The first 7 rows are patterns. Each new row is the sum of 2 different patterns, raised or lowered, with some noise. Before adding, each is slid sideways (what falls off one end comes back at the other) and multiplied by a number that may be negative. Names go in the order of the patterns.
Known rows, each followed by the names of its patterns:
1.9; -12.0; 3.7; -1.1; 6.1; 7.2; -3.7; 10.2; 7.5; -33.0; -13.6; -20.6; -12.1; 0.7; -6.5; -16.8; 8.1; 8.1; 25.7; -6.0; 3.2; 2.4; -3.7; -3.9; 2.7; 2.7; 2.5; 13.1; -0.1; -3.7; -4.0; -33.0; 12.1; -4.0; 7.0; 25.4; 2.7; 5.1; 7.3; 9.6; 2.3; 29.1; -13.6; -25.6; -10.4 : z593
0.0; 1.2; -1.2; -33.0; 4.3; 0.3; -2.6; -7.3; -7.6; -6.5; -2.3; -0.5; -2.0; -0.6; 1.5; 2.3; -0.4; -24.5; -14.0; 5.0; -17.3; 0.2; -1.3; -0.2; 16.9; -3.4; 5.8; -14.0; -6.5; 8.7; -7.2; -3.4; -5.5; 7.7; -4.8; 7.9; 16.8; 2.7; 26.6; 10.6; 15.7; -1.4; 3.8; 0.7; -2.4 : z283
7.9; 4.7; -6.2; -0.2; 12.5; 1.8; 1.7; -2.5; 1.7; 1.9; -8.6; 0.8; 4.2; 7.1; 8.3; 13.7; -2.8; 4.5; 21.1; -21.8; 9.2; -4.4; 1.9; 6.7; 4.6; 1.7; 3.5; 21.8; -4.0; -33.0; -2.4; -4.8; 6.3; 11.3; -7.3; -27.6; 3.9; 1.5; -3.2; -0.7; 7.6; -0.9; -0.2; 7.1; 5.6 : z738
-13.7; -18.0; -8.2; -15.9; 3.4; -16.3; -7.4; 3.1; 33.0; 6.1; 22.0; -9.7; -9.2; -5.6; 9.2; 0.4; 1.7; -3.1; 12.5; -3.6; 33.0; -8.6; 7.0; 0.2; -11.7; 33.0; -1.0; 6.4; 3.8; -1.8; -6.0; 9.3; 7.4; 3.7; 5.2; -33.0; -17.4; -5.2; -0.5; 2.2; 6.1; 6.0; 4.9; 2.7; 5.2 : z998
-6.4; -8.2; -20.5; 3.5; 0.6; 2.1; 4.6; -4.0; 10.3; -3.7; 7.2; -8.5; 3.8; -4.1; -0.6; -0.2; 0.7; -11.1; -0.9; 9.0; -2.1; -17.3; 3.8; 7.4; -0.3; -1.6; -0.4; -4.4; -4.7; -3.4; 13.3; 2.8; 7.5; 16.0; -11.1; 2.0; -1.3; -33.0; -33.0; -1.5; -0.1; 7.9; -8.1; -3.2; 2.5 : z165
-3.7; 13.7; 0.6; 1.5; -6.6; 21.4; -5.3; 9.5; 0.8; 10.5; -7.6; 5.4; -2.8; -4.0; 9.8; -12.9; 8.7; -3.0; -5.1; 2.9; -8.2; -7.2; -7.0; 4.2; 2.6; 32.4; 9.3; 7.4; -2.6; -4.5; 3.1; 24.9; 9.4; 1.1; -5.6; -13.9; 1.7; 19.6; -2.7; -3.2; 4.5; -21.1; -20.2; -10.3; -16.2 : z617
-2.7; 2.5; -4.3; 3.8; 18.9; -5.3; 33.0; -2.4; 3.5; 2.8; 15.6; 5.2; -2.6; 4.4; 5.2; -2.1; 1.4; -3.8; 11.4; 3.8; 2.7; -13.8; 5.2; 4.8; -1.6; 0.7; 33.0; -2.3; -2.6; -2.8; 1.2; 9.5; -11.7; 2.4; 8.8; -4.5; 4.8; -1.6; -0.9; 5.6; -9.1; 5.2; -6.2; -3.7; -1.4 : z313

New rows. What belongs after each?
-24.1; -14.6; -19.3; 0.4; -6.8; -1.1; -6.7; -4.6; -5.6; 6.9; 23.3; -8.8; -2.1; -1.0; -15.7; 5.3; 5.0; 1.1; -2.6; -6.1; 4.8; -4.7; -10.3; 0.5; 16.7; 10.6; -6.5; 9.6; 3.2; -4.2; 1.1; -15.1; 1.3; -6.6; 8.8; 5.3; -12.6; -7.1; 3.9; -17.3; -7.2; -0.9; -10.9; -27.0; -7.4 : z283 z313
-9.6; -14.3; -38.0; -33.5; 18.8; -17.3; -8.1; -15.6; -8.6; -3.7; -10.8; -16.2; -27.1; -8.3; -12.8; -13.1; -12.6; -15.3; 18.1; -1.5; -12.8; -1.3; -10.6; -14.1; -13.5; -29.6; -8.5; -26.5; 0.3; -0.2; -23.6; -17.5; -7.1; -2.3; -20.9; -9.8; -21.1; -32.6; -19.3; -41.6; -14.4; -26.5; -6.4; -6.0; -21.4 : z283 z165
4.4; 3.4; 11.3; 19.7; 22.5; 1.8; 18.5; 8.0; 3.3; 3.6; -9.8; 11.7; 3.3; 33.0; 16.1; 3.7; 10.9; 7.1; 12.7; 12.2; 14.4; 1.6; -9.4; -1.6; -13.7; 8.1; -6.6; 6.1; 5.3; -2.9; -0.7; 2.1; -1.8; 6.9; 39.3; 3.8; 6.7; 7.3; 22.6; 10.6; 17.1; 8.9; 12.5; 4.5; 9.9 : z283 z617
-3.0; 5.2; 16.4; -5.8; 2.1; -17.3; 3.2; -1.4; -0.6; -26.6; -1.1; -0.6; 8.5; 1.5; -4.0; 5.8; 7.5; -4.8; -9.4; 2.3; 8.7; -17.0; -6.0; -18.3; -7.6; -41.8; 5.2; 0.7; 3.8; 1.3; -8.1; 11.0; 0.2; 19.1; 2.2; -3.4; 5.8; 7.7; 2.0; 14.8; -1.7; 7.3; 6.4; 3.3; 3.0 : z283 z313
-4.0; -8.4; -5.7; 20.3; 0.3; 2.6; -2.6; 5.0; 1.4; -5.7; 1.9; 1.8; -25.9; -4.8; -17.6; 0.7; 5.3; -8.9; -5.5; -10.1; -9.1; -3.8; -13.6; -0.3; -25.7; 2.4; 7.6; -8.4; 28.6; -23.9; -0.7; -6.2; 6.2; 1.2; -3.8; -5.4; -4.2; -8.1; -6.4; 10.4; 14.1; 0.8; -1.6; -17.1; -3.4 : z998 z313
13.1; 24.1; 23.7; 13.4; 33.1; 26.7; 28.7; 52.8; 53.5; 23.6; 24.8; 24.8; 35.0; 22.2; 24.6; 32.4; 37.5; 45.9; 23.4; 32.8; 25.7; 20.6; 26.9; 12.5; 21.6; 23.4; 32.4; 10.5; 45.9; 21.5; 31.6; 26.3; 32.8; 25.5; 18.3; 27.5; 28.5; 27.9; 44.6; 29.9; 33.6; 23.8; 23.5; 36.8; 49.6 : z738 z165
-16.3; -6.5; 1.4; -1.4; -14.7; -10.5; -0.4; -4.2; 23.6; 4.3; 3.1; -6.6; -2.7; -2.3; 16.6; 2.0; -19.5; -4.6; -20.4; -0.3; 25.3; -6.6; -6.4; 2.2; -20.6; -23.9; -1.4; -26.9; -21.6; 2.8; -4.0; -9.9; -9.6; 14.1; -7.6; 6.7; -6.0; 9.4; -9.5; -15.8; -14.3; -19.1; -1.0; -16.9; 0.3 : z593 z617
6.2; 2.8; 7.2; 11.0; 7.3; 13.3; 13.7; -9.1; 3.0; -4.1; -18.8; -1.0; 10.2; -15.6; 14.9; 12.6; 24.2; 20.1; 8.3; 16.2; -5.1; 1.1; 19.2; 5.2; 7.9; 12.7; 15.9; 2.5; 14.4; 4.3; 19.3; 30.1; 22.6; 38.3; 9.6; 16.1; 14.8; 12.8; 10.7; 27.9; -0.3; -33.6; 6.6; 10.7; -0.7 : z593 z283
-28.2; -21.3; -9.2; -22.5; -18.5; -14.4; -16.8; -52.1; -20.8; -25.2; -32.4; -10.0; -27.3; -11.1; 9.7; 5.8; -16.0; -22.6; -26.6; -11.5; -20.3; -17.1; -17.2; -8.5; 1.6; -21.0; -18.6; -23.0; -21.7; -18.7; -41.5; -12.8; -46.2; -10.2; -25.3; -17.5; -28.2; -22.9; -18.7; -12.0; -21.9; -26.7; -18.7; -0.1; -30.1 : z165 z313
-12.8; -3.3; -21.0; -4.4; -9.5; -7.0; -13.0; -6.8; -1.5; -11.0; -11.6; -11.8; -12.1; 8.7; -16.8; -16.0; -9.2; -4.1; -36.2; 17.0; 2.2; 0.5; -9.3; -18.2; 7.2; 7.2; -8.7; -1.4; -14.1; -13.0; -4.1; 0.7; 0.1; -12.9; 2.6; -16.8; -17.7; -10.5; -19.0; -4.1; -1.9; -23.8; -0.6; -42.1; 10.3 : z617 z313
20.2; 1.4; -0.3; 7.8; 10.6; 1.7; 10.1; 18.8; -4.7; -4.8; -1.8; -3.3; -9.4; 15.7; 1.6; 6.1; 46.3; 33.4; -13.1; 1.6; -7.2; 13.7; 12.2; -2.7; -5.1; 12.6; 23.7; -1.2; 1.8; 5.0; -2.2; 7.3; -3.2; 9.2; 1.1; 14.2; -4.0; 7.4; 10.0; 4.1; 3.3; 13.0; 4.7; -5.0; 0.8 : z738 z165
19.1; -6.4; -16.9; 2.9; 12.6; -1.1; 11.7; 24.6; 7.0; 27.3; 18.8; 22.7; 9.0; 11.3; 1.4; 2.5; 13.1; 6.9; 5.4; -26.3; 9.6; 6.5; -3.5; -0.3; 1.4; 3.7; 8.1; 13.2; 1.6; 7.7; 20.1; -6.9; 11.0; -19.4; -5.5; 13.8; -6.9; 6.0; 5.6; 19.9; 17.0; -19.8; 8.4; -9.7; 3.3 : z283 z738
